Every row belongs to one group in each of 4 separate groupings. Each group adds its own fixed numbers to the row, and there is some noise. The rows also spread widely along 9 directions, which tell nothing about the answers.
Some rows, each with its group in each grouping after it:
[  8   2  19 -11   6   7  -6 -15 -17   6   6   7  11  21  -7 -11 -22   5
  -8   1 -13  -5 -13  -4   5 -19  -9   0   8  -9 -11   8  -9]
j871 Saso j909 fovek
[-38 -21   2  17 -11  28 -19 -29  32  21  -2   5 -40 -19   9  -7   5   5
 -43   2   3  28   6  25  16   9   0  23  14  -8  -3  10 -15]
j946 dupof j326 tarok
[ 12  29   6   9   0   1   5  -1 -16 -15   6  -5  27  29  -5   4 -13  -1
  15  -4   0   0  -7  -1  -5 -14  -2   4  -6 -18  -6  -1  -6]
j499 Vud j101 deti
[ -3  19 -16  26 -14  -3   2  -1   9 -20   4   8  17  -6 -18   7  -2  -1
  -1  26  41  -8   3  -3  -8   8 -10  18  -9 -26   3  -6 -13]
j104 dupof j326 Perul
[-14 -21   3  13  -1  14   0 -22  22  -3 -10  15  -2  -5  17   6  -5   6
  -7  -1   4  18  13  14  18  23   5  15   6 -22 -13  -7 -31]
j946 Saso j909 deti
[ -3 -20 -11  24 -27   9  -4  -5   6  -3  -2   9   1 -14  -5  -1   4 -12
   0   3  19   7   9   4   5  10  -9   3 -17  -2  14 -12  -4]
j104 Vud j101 Perul
[  0 -25  11   0  -7  21 -15  -2 -11  24   8  -2   2   0  12 -16   3  12
 -19   3   1   3   4   2  14  -1 -10  -3  11   9  -9  10  -5]
j871 dupof j326 tarok
[ 17 -16   2 -21 -10  17  11 -13  -3 -19   0  10  19  21   1   9 -20 -18
  40 -15 -13  -5   3  -7  10   6 -27 -21 -13  -7   3 -20 -19]
j955 Saso j326 fovek
[-37   6  -1  36 -21  16  -5 -19  19   3 -16 -23 -42   7   0  -9   9  -6
 -45  11  -4  35  -3  11  15 -16  -6  16  13  -9 -11  15  -6]
j499 dupof j909 deti
[  1  -8   7  15 -27  22 -13   9 -18  12   3 -33  -3  22  11 -22  12  -9
  -8 -17 -21  22  -5  13  10 -21 -13 -20  13  25  -6  26  15]
j955 dupof j909 deti
[  8  -3   3  -1  -7   7   8  -6  -9  -1 -16 -11   0  25  -8  -7   0  -1
  -2  21   1  -4   1 -18  16 -13 -31 -11  -1   1  -8   1 -17]
j62 dupof j326 Perul
[  6  33   1   2  -2   9   5   3  -2   0 -13  -5  18  31 -23 -15  -5  -5
  -3   9  11 -15  -1  -6  -5 -32   9  -1   9   0  -7  18   7]
j62 dupof j909 Perul
[ -7   1  12 -12   8  22  -6 -24  16  11   0  23  12  10  -1  -1 -17  -3
  -2 -18  -4   1   4  14   2  -5  21  13   1 -14  -5  -3  -8]
j946 dupof j101 deti
[ -6  -7  -4   5 -13  10  -7 -12  -1   6   2  18  13  -5 -28  -3 -12 -23
  -3  -4   8 -10  -1  -4  -5 -19   6   8 -26  -8  19 -16  10]
j104 dupof j101 Perul
[ -8 -19  11  12   2  11 -10 -19   3  17   0  11  -8  -7  11  -9  -5  14
 -25   8   3   6   3   6  15   3   2  20  -2 -14 -11  -6 -22]
j62 dupof j101 fovek
[ -3 -30  -2 -21 -19  37  -9  -9  15  26  -4  22   8 -11   6 -12  -5 -20
   0 -20  11  -6  20  11   5   3  12  -4  -5  19  12   2  15]
j946 Vud j101 deti
[ 10  -1  10  24  -8  -5 -10   5 -32  -1  14 -22  13  14  -1  -1   2   5
   4   5  -8   2 -10   1  -3 -10 -23  -2 -12  -5   1  -1 -10]
j62 Vud j326 fovek
[  3   6  -5  10 -15  12  -3 -11  10 -19  18   6   6  -7  11   7  -9   3
  10  -8  12  13   0  25  -2  20  -2   6   2 -17  -1   3 -20]
j955 Saso j101 tarok
[ -6   2  -2 -14 -17  17 -12  -9   1   8  11  11  -2  -4 -21 -11 -10 -23
  -9  -6   8  -6  -7   8  -7 -18  -5   0   0   9  13  21  22]
j946 Saso j909 tarok
[ -9 -30   1  14 -13  24  -9  -6   6  13   3   7  11 -12  11  -1  -4  -5
  -5 -11   5  10  12   6   5  14   7  11 -12  -9   2 -12 -10]
j955 Saso j326 deti
[ -2  -4  11  14  -1   3 -15 -11 -19  11  18  -1   0  -5  -4  -8  -5   9
 -19   7  -2   6 -11   9   0  -9  -7  14  -9 -12  -1   3  -9]
j62 dupof j101 tarok
[-18  12   5   8  -3  10   1 -29  22 -13  -8   5 -21  12 -11   2 -14   2
 -20   5  -4  19  -9  14   6  -8  -3  10  17 -24 -13   5 -28]
j871 dupof j909 Perul
[  0 -15   5 -10 -17  23 -11 -15   3   7  15   3 -20  -5  12  -9  -5  -5
  -9  -3  -1  12  -5  19  10   3 -20  -7   7  11   2  18  -9]
j62 dupof j101 deti
[ -5  -4  -2  32 -31  18 -11   5  -2   2   0 -24  -5   3   5 -12  16 -10
 -14  -4  -3  23   4  19   4  -8   0 -11  10  10  -4  18   6]
j871 dupof j909 deti
[ 17 -15   8 -10  -4   2 -15   0 -21   6  28  14  14 -14   3  -6 -16   8
  -4  16  15 -17 -12  -1   1   5 -26   5  -4  -3  -2  12 -10]
j62 Saso j909 fovek
[  6  -7   1 -32   7  17   4 -18  12   3   6  38  15   0   7  -2 -25   7
   1   9  22 -17   4  -8  11  12  -9   9   3 -13  -7  -6 -19]
j499 dupof j101 Perul
[ 11   0  16 -23  12  15   0 -12  -9  14  -6  13  17  24  -6 -13 -21   0
  -1  -2  -6 -19  -3 -10   8 -20   3   1   2  -1 -10   5  -6]
j62 Saso j909 fovek
[-16   9   2  14  -4  15 -10  -7   7  15  -1   2   5   0 -18 -12  -7  -4
 -33  10  20  -5   0  -3  -4 -18  10  22  -2 -11   0   5   4]
j104 dupof j326 deti
[ -7  11   7  -5  -5  24 -12 -14   7  10  15   9   0   3   0  -6 -20  -7
  -8 -19  -1   2  -7  19  -7 -10  12  10   4  -3   2  14   3]
j499 Vud j101 deti
[  3 -10   5  -7  -3  10   4 -11  -5   0 -10   7   3  15  -9  -7  -8  -6
  -1   8  -3  -5   1 -10  12 -12 -14  -6  -3  -3  -2  -7 -10]
j62 dupof j909 tarok
[  3  21  15  -5   6  13   7 -12  -5   3 -15  -5  13  42  -6 -13  -8   9
  -3  -5 -13   1   2  -4  10 -24  13  -6  16  -6 -20   5  -9]
j871 dupof j101 tarok

New rows, each followed by its group in each grouping:
[ -3   7   2  26 -12   1  -9  -6  -8  -1   9  -8   4   0 -12  -2   0  -8
  -3   0  -3   5  -8  12  -7 -17   0   8 -17 -13   4  -2  -1]
j62 dupof j101 fovek
[-15 -22  10  -9   0  15  -3 -29  -6  12   0  14 -11   1  -6  -6 -18  -8
 -19  -1 -15   6  -5 -10  17 -13 -16   8 -17 -11   2 -19  -9]
j499 dupof j101 tarok
[-19 -26  10 -16   4  29 -11 -19   9  35  -9  20  -3  -2 -10 -16  -9  -4
 -30   1   6  -9  11  -9  11 -12   6  16  -2   1   0  -6   3]
j946 dupof j326 tarok
[-12 -24   0  42 -22  -4 -24 -13  -8  -1  32  -4 -21 -34   8   6   6   6
 -18   7  -3  30 -15  31   3  15 -24  15 -14 -17   8  -2 -25]
j62 dupof j101 Perul
[  1 -18  10   0 -10  14   0 -15 -16  11  -8  -4  -1  18   0 -11  -4  -6
 -11   0 -15  11  -3  -9  24 -12 -18  -6  -5   5  -3  -1  -8]
j104 Saso j101 deti
[  3  17   5  46 -24   1 -29  27 -36  14  28 -32  17   2 -16 -18  18  -6
 -13  -9  -7   6 -19  22 -20 -36   6  -2  -5  14  11  32  29]
j62 dupof j909 Perul
[ 11   1  -8 -29 -14  21  -2 -10  22  -6  17  28   7 -10  14  -4 -17   5
   7   2  33  -8   2  14   3  23 -15  -1  16   0  -5  17 -15]
j955 dupof j101 Perul
[  2 -19  14  13  -9  12 -15  -3 -29  20  10  -9   9   4   1 -13   0  -7
  -8 -10 -21   8  -6   6   6 -20  -4  -3 -15   5   4  -1   1]
j62 dupof j101 deti
[  2 -15   3 -13 -10   5   2 -16  -6   0  -5  -5 -19  10  -5  -4  -8  -5
 -16  23  13   4  -6 -16  17  -2 -53  -2   2   1  -5   6 -15]
j946 Vud j326 deti
[  2 -18   4   2   0  13   6 -23  12  -7 -11  19   8   8   9   6 -12   9
   8  -5  -2   9  11   7  15  21   1   2   1 -21 -10 -21 -34]
j871 Vud j101 Perul
[  8  -1   5  19  -8  -4 -13   2 -27   4  23  -3  13  -7  -9  -4  -1   4
  -5   8   6  -1 -10   2  -6  -9 -11   9 -18 -10   4   0  -2]
j62 dupof j101 tarok
[  8 -28  -3 -12  -8  24  20 -17  17 -10 -31  18  19  23  17   0  -7  -7
  30 -15  -6   8  28  -5  27  16   1 -18  -5  -4  -8 -32 -27]
j955 dupof j101 Perul
[ -1   7   5 -16   6  37   5 -10  33  18 -27  22  18  17  13 -18  -7   6
  -4 -11  15 -14  28   5   8  -3  43   4  17   5 -16   3  -6]
j62 dupof j101 fovek
[ -4  -4   5  24 -10  -6  -2  -7 -28  -2   0 -17   2   9 -26   3   0 -14
  -7  11 -11   3 -10 -12  -1 -23 -20   5 -29 -16  10 -13  -6]
j62 Saso j326 tarok
[  6  16  11  15  -6   8   7 -13 -10 -10 -10 -15   6  37   4  -7  -2   4
   6  -6 -16  13  -5   3  17 -13  -7  -8   9  -3 -15   6 -16]
j104 Saso j101 fovek
[ -8 -27  -9 -11 -20  38   4 -17  42   4 -18  32   5 -11  12  -5  -4 -11
   7 -14  15   2  31  15  11  21  24  -7   4   5   2 -10  -9]
j871 dupof j101 Perul
[-13  37   7  23 -11  12 -10  -7   0   8   3 -29 -12  20  -8 -21   1   7
 -42   6   5  18 -15  12  -3 -30   3  16  20  -6 -20  34   3]
j955 dupof j101 deti
[ -4  13  -2  -8 -15  27   1 -17  28 -15   0   1  -8  17  -2   2 -16 -17
  12 -18  -1   7  -1  19  -7  -4  -6  -5   9  -3   3   6  -9]
j955 Vud j326 fovek
[-18 -14  15  -9   4  19 -15 -29   3  33  -3  13 -20  -4 -17 -17 -22  -3
 -42   3  -6  -4 -12  -2   2 -29   3  22  -8  -5   3  -3   0]
j62 Vud j101 fovek
[ -4 -28  14  11  13  -5  -4 -21 -22   4   4  12   7   6   1   3 -13  17
 -15  17  -5   3  -5 -19  22   9 -29  17 -14 -31  -8 -32 -38]
j104 dupof j326 tarok
[  6   3   0  -4 -13  22  -3   9   1  11  -5   8  32  12 -11 -15  -3 -17
   8  -8  16 -20  13  -9  -6 -20  12  -5  -7  12   7   0  19]
j104 dupof j326 fovek
[ -3  19  14  17   7  14  -5 -12   7   2   0   4  17  20   6  -7  -7  21
  -8 -10  -4   8   1  22   2  -4  29  12  19 -20 -18   9 -20]
j871 dupof j101 Perul
[ -5 -13  -6  36 -19   4 -11  -4   7  -5  15  10  10 -21  11   7  -2   8
   0  -6  18  16   3  22  -6  25   6  21 -12 -25   2 -14 -19]
j955 Vud j101 Perul
[  4   3  26  25  18  -1 -10  -3 -34   2  18 -17  23  28  19   0  -7  27
  -1  -4 -27  15 -13   1  11  -4 -11  11   1 -28 -22  -3 -29]
j499 dupof j326 deti
[ 15   6  15  14  -7  16 -13  22 -31  13  16 -24  21  23  33 -21  15  25
   1  -9  -9   9   0  12  12  -1  -1 -13  26  18 -21  37   3]
j499 Saso j909 tarok
[ -6 -21  -2  -1 -16  20   6  -9   8  10 -22  -2  -7   2  -2 -12   4  -3
 -20  18  15   1  19 -15  19   0 -11  -5   3   6  -9   1  -8]
j871 Saso j326 tarok
[-18  14  -4   2   3  14  10 -28  36 -17 -12  17  -6   2 -16  13 -20  -9
  -7  14  19  -2   7   2   0   2   6  21  -6 -34  -4 -13 -30]
j62 dupof j326 deti
[ 21 -21  24 -23  17  11  -3 -24 -17  -2  16  31  27  20  22   4 -28  15
  26 -18 -22  -4  -5   4  22  16 -12  -3  -1 -16  -8 -14 -37]
j104 Saso j101 fovek
[ -3 -15  10 -10   9   5  -5 -29   9  -6  12  31   4  -6   2   9 -26   3
  -1   2   2   1  -7   7   8  16 -13  18  -2 -28  -5 -11 -30]
j946 Saso j909 fovek
[  8   3   2  10 -20   7  -4   4 -20 -11   8 -19  11  18 -12  -3   4 -13
  14  -6 -11   8  -2   3  -1 -15 -20 -20  -5   4   5   3   3]
j871 dupof j326 tarok
[ 13 -22   3  -1 -20   2 -19  13 -42  14  36  -2  23 -17 -14  -8  -8 -10
  -3   6  11 -14 -14 -11  -9  -9 -32  -1 -28   6  15   2  15]
j955 Saso j326 tarok
[ -1   8   0   8 -18  25 -11   8   7  16  -5  -3   8  12   6 -24   5  -1
 -14  -5  15  -2   8  12  -1 -11  11  -3  19  21  -3  25  17]
j104 Vud j909 fovek
[-12  -8   3  -1 -14  19 -20 -25  12   3  25  13 -27 -19  -5  -2 -13 -10
 -14  -9  -4  12 -16  32  -3  -3  -7   8  -2  -4  14  14  -9]
j62 dupof j101 Perul
[  6 -20  24  -9  -4  29 -18 -14 -15  20  16 -10 -10  23  28 -19  -4  10
  -3 -21 -34  16 -10  16  25  -6 -22 -19  24  21  -8  26 -13]
j104 Saso j326 fovek
[ 15  -7  -3  18 -14  -2  -4  20 -25   3   3  -6  27   3  -3 -11  10   0
   1  17  18 -10   4  -9   1  -4 -16  -4 -10   4   0   4   3]
j62 dupof j909 Perul
[  7  11  -5   5 -24  24  -2  17  -2   9  -9 -20  21  18  -2 -18   8 -10
  -1  -3  18  -4  13  -4  -3 -15   2 -11   6  17  -7  21  20]
j955 dupof j326 deti
[ -9 -19   8   5  -8   1  -4 -21  -8   8  -5  -9 -25   2  -2  -5  -1   4
 -32  27   3  13  -7 -13  23  -4 -47  10   0  -7 -11   4 -21]
j946 Saso j326 fovek
[-15 -15  -3  17 -11  23  -4  -7  20   6 -12  10   9  -1   6  -4  -3  -3
  -4 -15   7   9  18  12   2   9  26   8   0  -9  -2 -15  -4]
j955 Vud j909 tarok
[  6 -39   2   6 -28  11 -15  -9  -6 -12  26   5  -8 -16  15   3  -3 -11
  14  -9 -10  19  -6  20   9  17 -35 -19  -5   4   9  -2 -14]
j871 dupof j909 fovek
[  4 -13  21  23   6  12  -7  -3 -24  28  -9  -5  23  20  16 -22   4  24
 -20  -2 -10   4   7  -7  21  -9  15  10   3  -1 -19  -2  -9]
j104 Saso j101 fovek
[  6 -21  13   4 -10   8 -30  -2 -21  11  43   0  -1 -11  11  -4  -3   6
  -1  -9  -9  11 -20  24   2   8 -33   0   1   4   6  21  -7]
j946 dupof j326 Perul
[  2 -41  -4 -18 -43  23  -4 -10 -13  16 -11 -18 -41   6   0 -22   6 -24
 -18   6 -12  18 -10 -14  28 -14 -64 -33  -1  40   7  12   8]
j955 Vud j101 Perul
[-13  -9  12  -7  -2  21 -10 -27  12  22  -4   5 -28  -1   6 -17  -8   9
 -36   9   0   8  -4   8  16 -10  -8  13  11   0 -12  14 -15]
j62 dupof j101 fovek
[ -4 -18  30  -8  22   8 -10 -30 -18  11   6   5  -4  31  10  -7 -29  18
 -12 -15 -41  15 -20   2  20  -9 -12   7  10 -23 -16 -13 -34]
j955 Vud j909 tarok
